The same things were measured in two ways. Each way mixes the same 9 hidden numbers, adds some noise and spreads widely along 5 directions of its own, which tell nothing about the thing.
(in the rows, 128 means zero)
Some things both ways: the first way, then the second way.
[135 155 131 112 122 142 125 120 141 139 126  87 132  99 157]
[156 111 166 158 142 109 162 114 125 130 118 175 177 122 117 120 160]

[153  97 141 120 141 139 174 121  76 158 160 124  79  92 111]
[153  64 138 176 121 137 154 148 160 117 131 153 125 108 136 100 175]

[130 125 121 149 110 155 143 158  92 115 101 113 166 133 157]
[122 187 147 160 145 167 155 127 132 153 110 137 163  96 171  98  90]

[118 130 155 100 172 147 114  81 142 161 126 132 184 142 112]
[125 168 121  68 102 182 110  95 127 124 146 115 149 106 196 125 105]

[163  92 148 167 160  61 109 181 101  89  99 119 100 123 141]
[110 149 122 111 160 146 160  95 154 140  95 112 195  94 146 103  80]

[113 124 115 149 123  98 144 122 160  80  97 183 147 154 167]
[151 138 141 189 211 179 130 171 115 128 195 169 118 137 129 101 116]

[167 159 141 129  94 133 124 122 101 154 168 128 119 111 127]
[169 124 129 162 163 171 143 167 174 164 147 133  98 129 124  70 133]

[137  61 140 106 141  70 166  83  95 131  79 131 104 206 174]
[143  80 102 156 118 196 104 134 169 113 134 134  68 140 120  88 146]

[147 130  85 168 107  88 142 145 114  99  94 146 123 102 175]
[106 170 155 108 155 116 155  78 139 147 124 143 177 145 104 174 117]

[161 118 114 117 103 104 174 111 120 161 113  93 136 115 164]
[142 157 155 116 181 109 151 128 145 189 125 115 150 168  74 132 132]

[131 127 105  91 127  92 134  73  96 149 105 112 109 167 147]
[122 122 115  66 106 163 117  78 151 141 124 106 134 131 107 161  89]

[115 135 165 171 184 127  80 147 170  79 125 196 142 103 126]
[139 128 152 161 199 113 114 164  76 122 161 136 160 128 143 114 140]

[124  86 126 135 192 117 174  44  82 139 113 149  78 132 177]
[148 114 177 164 172 105 136 144  60 161 122 154 145 179  39 167 122]

[122 121  93 162  88 133 146 135  98  81  90 161 103 115 202]
[132 113 140 171  95 182 144 130 161 116 133 174  88 120 158 132 162]

[129  90 103 145 159  92 170 165 112  83  60 120  89 149 179]
[137  63 124 148 160 137 115 195 141 139 105 112  61 132 110 115 165]

[148 104 128  92 136 116 172 128 147 127 119 108 138 127 144]
[101 164 154 135 111 162 184  80 189 125 202 160 149 110 126 150 123]

[125 159  72 138  99 131 150 116 112 103  89 148 157 141 175]
[108 141 153 113 161 135 110 165  94 146 103 116 104 136 135 138 152]

[110  89 149 153 178 107 113 109 128  66 101 165  58 123 201]
[154  97 128 150 151 139 130 170 108 170 120 127 107 152 101 152 100]

[125  72 154 175 163 114 175 142  91 150  89 154 133 161 125]
[139 119 125 149 150 163  92 184 103 123 106 100 102 110 169  38 139]

[147  80  94 117 128 110 198  75  97 142 118 135 142 119 172]
[155  86 155 179 181  83 137 147  91 122  54 171 181 144 171 125 192]

[169 113 123  92 135  83 141  79 119 148 136 173 137 161 122]
[109 153 132 102 183 102  98 117 149 155 175  81 112 176  77 166 135]

[144 109  81 137 114  85 169  80  94 138 120 178 123 159 161]
[137 103 143 167 168  74 106 126  85 106  48 150 172 134 165 127 158]

[116 143 152 130 170 137  78 109 148  88 132 183 125 115 136]
[158 123 137 172 160 180 125 144 127 115 211 172 121 124 148 121 132]

[108 115 144 182 155 147 123 160 108  99  98 148 126 114 151]
[136 151 138 133 186 134 121 173  96 188 118  91 126 146 107 125  90]

[154 122 152 103 164 122 135 109 105 142 162 126  80 124 118]
[128 111 112 123  87 193 161 108 206 137 177 134  93 115 114 139 103]

[113 137  62  89  97 197 201 161 100 134 117 104 173 125 118]
[118 126 156 181 189  78 147 154 131 163 158 127 135 144 102 193 142]

Other things, the second way, with their names:
j224: [104 168 151 159 128 140 136  97 122 129 138 124 160 105 125 128  89]
j747: [ 91 122 143  89  80 126 132 138 126 166 111  62  99 127  87 164 106]
j146: [150 128 117 108 185 165 129 154 154 178 180 111  97 160  79 141  91]
j843: [148 126 135 163 144 147 152 123 138 137 146 168 131 131 126 148 105]
j648: [105 164 151 187 217 112 143 170 133 151 147 117 143 112 126 104 123]
j318: [140 127 101 100 107 208 107 145 147 138 169 100  85 113 154 111  77]
j13: [112 138 162 149  95 100 118  86 115  90 102 135 163 109 140  95 168]
j209: [ 90 204 148 146 102 198 167  85 156 115 177 141 167  82 182 107  88]
j739: [180 131 130 115 146 174 114 160 114 152 160 143 110 140 146  99 121]
j888: [113 193 147  86 121 135 135 104 158 187 153  89 123 148  94 161  99]
j349: [116 163 153 161 103 126 172  69 155 137 124 155 175 113 120 154  94]
j565: [117 117 129  90  94 123 123 116 150 156  97  95 108 134 134 180 131]
j905: [125 157 145 132 119 157 127 103 135 125 158 135 130 127 125 109 130]
j986: [136 104 123 168 141 129 100 148 115 103  98 143 113 113 189 111 141]
j764: [118 147 145 119 147 114 131  88 101 125 127 136 178 140 107 166  95]
j168: [161 133 163 197 171  93 136 136 135 143 108 160 136 141  98  81 167]
j889: [120  77 116  91 125 148 110 123 110  89  95 129 146 104 178 121 136]
j148: [181 101 134 128 152 172 124 200 113 162 146 131  88 134 137 107 133]
j350: [156 152 138  93 138 141 130 119 145 175 133 117 122 167  95 133 115]
j76: [141 132 178 144 142 122 117 141  69 134 102 139 139 150 107  99 172]
j128: [141  82 111 119 145 110  90 149 112 129  49 102 120 134 160 116 151]
j28: [117 118 118 114 145 155  95 169 132 143 115  98  70 145 153 142 137]
j457: [132 130 127 119 131 180 157 121 149 134 126 151 132 106 139 128  92]
j311: [126 129 107 128 134 197 119 130 163 147 171 122  90 139 128 146  85]
j154: [165 141 141 139 184 143 117 149  93 151 144 149 149 157 149 135 127]
j887: [131  80  93 110 110 165  93 116 181 106 173 119  76 151 142 148 155]
j695: [160 148 151 146 173 172 140 151  77 138 152 171 152 107 131 119  75]
j667: [117 105 133 130 127 187 137 135 148 104 198 149 110 133 148 134 163]
j291: [ 97 169 139  99  82 121 124  56 176 160 155  81 121 148  55 166  95]
j971: [124 105 111  60 126 137 107 100 148 150 152  81 111 174  51 158 104]
j612: [145 120 113  75 120 169 125 126 133 168 143 104 121 140 115 168  71]
j54: [159  62  84 183 154 189 110 174 181 116 124 132  75 121 167  67 140]
j466: [180 105 131 184 152 172 151 168 161 149 132 166 111 122 155  82 141]
j529: [104 147 121  96  96 232 141 123 159 146 201 122  90 111 137 167  77]
j702: [100 202 164 159 134 181 173 113 147 149 166 128 157  96 126  96  91]
j180: [108 157 151 112 149 143 138 141  98 146 108 120 150 111 160 143 110]
j404: [180  81 120 153 135 198 127 155 143 138 141 157  94 144 123  91 139]
j817: [161 166 122 117 181 135 110 142 114 204 111  96 145 151 109 144  61]
j717: [136  92 157 155 132 100 135 194 100 143  63 124 107 117 149 118 173]
j354: [125 110 155 158  96 107 149  92 163 101  97 157 140 107 129 103 177]
j376: [152  77 111 146  98 211 133 109 155 104 153 166 106 120 137 119 130]
j662: [104 174 126  66 143 161 118 109 152 175 144  96 108 165 116 183 107]
j96: [160 114 132 167 149 127 141 160 122 115 126 155 155  83 198  86 119]
j856: [119  85 148 149 135 117 120 153 111 133 137 101 103 131  75 130 154]
j969: [121  93 133 170 133 176 160 146 175 112 167 159 101 108 149 133 159]
j374: [152 116 127 131 111 210 120 133 163 127 175 167  77 152 151 139 168]
j427: [151 149 126 124 145 144 144 124 166 165 158 133 142 117 156 155  89]
j814: [144 123 140 113  96 184 160 134 168 131 139 140 121  94 165  84 148]
j446: [123 194 167 136 153 136 157 100 141 135 184 165 162 119 129 135 115]
j57: [ 92  86 116  99  89 175 136 139 172 120 123 106  77 106 156 147 152]
j52: [136 136 125 110 118 124  97  67 129 120 144 132 152 151 126 169 126]
j173: [117 155 165 117 133 145 137 136  97 135 130 130 145 113 139 128 125]
j459: [183  54 120 160 153 155 131 177 173 140 151 141  70 147  96  91 169]
j335: [140 150 127  96 102 192 140  89 151 163 137 143 131 149 126 167  94]
j912: [125 159 144 178 164 144 117 144 105 114 166 129 139  94 139  88  96]
j212: [122 158 156 155 136 174 174 131 155 119 136 175 152  96 194  93 160]
j877: [177  82  85 107 201 173  82 187 141 148 141 101  88 163 155  86 133]
j827: [110 134 129 113 110 171 106 139 144 120 113 121  77 117 170 118 148]
j915: [142 123 132 116 160 154 113 129 126 154 158 138 104 186  95 178 125]
j309: [136 101 144 143 152 141 135 183 115 138 112 121 114 128 145  89 179]
j581: [124 127 138 115 151 136 117 122  89 137  87 132 160 146 149 151 134]
j995: [143 107 109 123 184 141  95 192 131 170  83  71  90 152 127  86 133]
j442: [118 110 138 132 147 102 128 159 106 138  91 110 143 113 169 144 138]
j585: [122 133 139 110 126 103 127 112 154 173 157  79 121 161  49 158 111]
j380: [140 173 131 110 154 186 111 104 142 168 163 130 101 166  75 139  89]
j485: [101 156 113 106 142 156  84 129 115 146 131  78 112 141 147 144  90]
j35: [168  88 140 173 153 158 105 173 130 113 142 171  73 142 147  96 196]
j675: [131  99 120 135 117 125 111 124 130  99 121 132 149  90 204 132 134]
j438: [153 169 141 151 177 182 118 156  84 148 136 141 163 104 178  85  82]
j884: [118 161 165 153 103 141 149  76 127 108 219 153 159  97  86 142  92]
j883: [141 111 141 142 128 144 106 178 113 134  87 117  91 130 171  78 178]
j997: [108 170 162 159 134 174 172 116 125 124 189 153 159  97 135 121  94]
j632: [114 118 155 154 185 101 141 152 114 150 150 115 140 141  96 157 131]
j230: [130  89 126 137 107 151 111 103 113  71 120 187 129 102 194 163 146]
j263: [108 108 133  64 107 137 112 138 139 136  94  99 103 144 163 143 191]
j992: [122 132 141 145 183  84 129 104 146 146 123 121 155 163  86 152 136]
j197: [166 120 126 118 153 178 118 154 119 148 157 147 112 149 142 132 114]
j62: [155 132 132 138 180 130 143 126 149 174 139 123 149 150  82 129 104]
j908: [134 107 149 157 208  83 143 144 127 171 136 118 140 163  36 162 118]
j397: [154 152 148 140 176 166 123 173 102 184 136 117  96 166  85 106 101]
j520: [116 188 145 116 101 131 134  78 159 145 104 121 144 116 137 123 106]
j923: [137  98  97 123  97 204 100 121 164  99 136 144  95 114 218 124 146]
j772: [124 131 142 128 108 147 143 107 155 174 164 132  91 167  68 219 110]
j924: [114 171 113 109 114 176 124 119 175 173 103 103  85 133 142 140  84]
j348: [137 158 123  87 127 198 144 101 176 174 162 131 104 167  84 155  99]
j673: [156  77 128 160 154 114  93 178  79  98  74 148 134 111 206 101 159]
j790: [109  90 145 113 117 135 124 127 100 115  66 137 120 137 134 150 166]
j293: [118 185 144 174 136 184 176  79 170 135 168 162 187 103 154 115  93]
j941: [139 119 129 138 193 107  82 140 119 162 156  87 100 191  47 138 130]
j225: [106 115 103  99 107 162 112 133 139 117 130 104  98  99 161 146  82]
j521: [109 133 143 129 121 123 137  99 160 113 117 142 143  96 159 124 152]
j5: [112  98 147 102 152 128 128 137  97 136 112 120 114 167  71 160 154]
j913: [111  96 130 126 153 102 112 127 102 121 102 102 154 117 130 153 121]
j805: [121  96 107  92 107 172 111 130 159  96 145 121  95  99 182 125 142]
j129: [139 127 147 131 189  77  99 159  73 131  75 111 154 147 145  96 156]
j417: [129 133 145 141 149 131 134 144 122 163 171  96 115 140  51 126  85]
j786: [ 83 179 150 117 148 153 161 123 171 161 172 113 112 128 103 170 106]
j731: [122 134 130  94 104 184 135 130 152 158 164 117  83 154 100 168 108]
j660: [134  55 115 137 143  96 112 153 130 131  84 105 110 133 110 138 140]
j618: [179 157 125 142 198 150 120 147 116 161 160 127 156 129 117  72  63]
j92: [147  97 165 139 146 114 162 143 134 150 114 152 129 147  88 131 177]
j587: [148  48 111 173 158 121  87 208  97  97  94 128  95 107 203 108 155]
j819: [161  83 138 128 151  97 107 160 104 149  91 103 128 140 115 105 158]
j394: [142 157 148 131 182 116 108 157 102 176 185  83 128 142  78 129  91]
j390: [119  91 147 163 135 172 147 142 146 106 142 161  98 116 112 102 173]
j277: [114 180 166 109 146 106 171 107 130 158 131 128 182 108 128 148 105]
j737: [133 144 113 102  97 163 126 118 191 135 164 120  98 117 171 132 120]
j412: [145 159 173 169 170  77 165 146  99 166 130 131 185 109 108 132  99]
j544: [167  37 114 130 161 121 115 172 119 143  70 121 105 155 113 133 157]
j187: [120  88 157 147 122  64 136  97 138  79  87 160 163 129 151 127 217]
j319: [137 152 112 128 169 165 119 136 174 162 178 102 108 154 116 115 111]
j876: [150 140 123 119 151 198 119 168 157 149 114 134  94 132 205  80 170]
j327: [139 167 145 152 126 175 134 139 146 134 166 140 124  95 181 102 125]
j866: [132 100 126 106 113 191 143 119 187 123 177 160  82 155 133 163 172]
j445: [112 131 146 110 122 132 160  82 138 150 131 128 162 141  75 171  97]
j652: [101 166 168 114 131  84 104  73  92 121 130 105 170 138  76 132 128]
j526: [130 126 112  64 130 139  95 123 119 140  97  92 143 140 177 144 125]
j804: [150 119 122 151 194 169 145 185 140 182 122 110 107 134 104  95  88]
j351: [ 93  55 117  95 124 134 131 118 144 127 105 116  93 165  84 205 146]
j701: [139 173 115 107 149 225 154 138 173 198 142 130 109 148 149 152  69]

Some of these things the first way, each followed by its name:
[106 150 152 175 122 150  67 152 139  78 131 192 156 111 134] | j923
[108 173  93 137 179 137 109 108 139 105 126 179 143 145 128] | j230
[110 144 138 158  66 123  94 134 159  50 124 199 119  84 169] | j667
[181 167 101  72  84 121 142  57  87 190 160 121 148 175 143] | j520
[168 158 153 187 157 148  99 136 113 132 165 173 174  70 115] | j876
[119 127 107  95  83 133 164  91 102 167 111 101 114 138 151] | j819
[124  93 118  99 164 114 132  88 101 134  82 106 128 164 172] | j817
[128  95 157 128 181  81 157 100 135 170 117 129 103 154 115] | j971
[ 89 140 152 100 147 122  84 146 188  77  63 111 111 163 178] | j884
[103 150 103 133  88  90 103 164 185  62  70 147 129 146 178] | j805
[138 136 131 120 110 110 120 132 115  86 112 109 115 144 174] | j804
[157  93 110 135 120  79 194 132 147 148 108 138 129 123 153] | j187
[107  88 124 158 143  91 123 144 127  68  71 167 101 148 181] | j311
[134 120 123  71 136 111 147  82 151 135 143 133 113 154 147] | j96
[152 116 149 203 176 134 100 137  84  87 151 180 114  62 149] | j701
[142 121 110 159  64  95 125 106 131  80 106 183 104  74 207] | j263
[129  69 125 106 142  89 189  89  87 143  97 128  59 170 160] | j417
[ 98 112 147 172 147 177 149 187  92 114  96 118  93 108 138] | j747
[113 104 148 197 181 130 112 138 116  90  97 172 148 100 156] | j581
[154 110  97 108 152  83 178 104 156 139  97 133 136 144 167] | j446
[151 138 144 130 157 118 150 131 127 162 148 112  97 119 119] | j459
[130 130 144 172 176 159 128 103  83 157 150 148 124  88 119] | j335
[126 130 164 154 100 150  84 182 128  76 113 128 164 111 153] | j293
[124 121 155 132 125 108 106  74 121 114 126 146  85 122 182] | j404
[144  79 134 158 170 112 185 156  69 156 125 142 123 163  91] | j54
[123 160 112 172 114 170 131 116  99 137 142 175 147  80 129] | j374
[132  80 119 159 137  64 172 113 151 124  80 167 133 155 181] | j129
[120 152  89 147 148 178 171 172 103 175 141 115 144  93  82] | j427
[145 136 127 171 117 100  93 161 103  97 117 138  80  90 157] | j62
[123 129 119 200 139 121 131 133 100  87 108 174 112  96 168] | j790
[134 122 117 155 162 111 121 122 114 108 124 193 118 150 144] | j986
[118 110 138 133 105 128 150 113 145 115  83 136 154 149 194] | j883
[119  96 138  87 175 107 135  43 114 137 130 135  80 137 154] | j612
[106 115 121 183 140  99 116 103 140  90 106 197  83  91 184] | j197
[136  94 140 152 174 121 157  90 101 173 149 171 142 112  97] | j526
[144 132 120 133 120  96 134  98 124 126 107 124 121 129 177] | j348
[114 150  93 101 109 181 149  90  85 128 133 129 116 123 156] | j772
[154 115 103 134 146 125 200  86 101 170 159 158 127  92 111] | j866
[118 133 163 140 210 139  89 122 150 151 117 149 169 143 107] | j52
[146 108 109 173 204 117 178 121 101 159 112 165 122 122 126] | j35
[122  97 117 132 177  81 134 113 120  91 109 185  74 167 150] | j225
[139 148  75 109  68 118 155  84  97 123 105 155 142 168 176] | j827
[114 110 140 189 187 140 153 146 114 121 114 158 105  95 137] | j731
[142  95 101  97 128 132 195  79  95 131 114 125  92 129 191] | j717
[143  96 156 127 134 102 116 137 107 134  89 121  88 154 163] | j291
[156 124 144 116 158 136 148 108 110 153 155 115 123 116 134] | j466
[120  84 139 185 178 109 171 123 108 130  78 144 112 136 176] | j397
[141 119 136 149 169 136 117  72  59 141 151 183 121 119 117] | j438
[127 114 123 142 128  92 122 103 110  93 112 141  72 115 184] | j544
[147 102 140 177 184 109 154 160 127 114  98 113  87  73 171] | j92
[127 132 118  88  92 140 173  34 106 174 107 115 159 165 178] | j76
[127 104 124  95 144 109 167  94 115 171  93 122 156 197 126] | j941
[142 152  89 104 102  99 144  46  87 162 112 135 138 185 165] | j380
[126  97 137 197 129 142 167 180 100 115  99 142 121  74 145] | j309
[142 147 102 126  89 167 140 107  67 151 151 161 128 104 121] | j327
[128 124 132  96 140 126 116  86 107 133 122 148  92 138 140] | j394
[106 151 125 141 121 148  93 154 141  98 134 172 130 115 119] | j675
[141 109 164 106  98 118 106 131 129  65  87 115 139 149 202] | j702
[140 105 103 113 134 144 193 115  77 145 140 141 123 119 108] | j632
[119 116 113 120 116 136 170 161 126  97  96 117 138 140 149] | j57
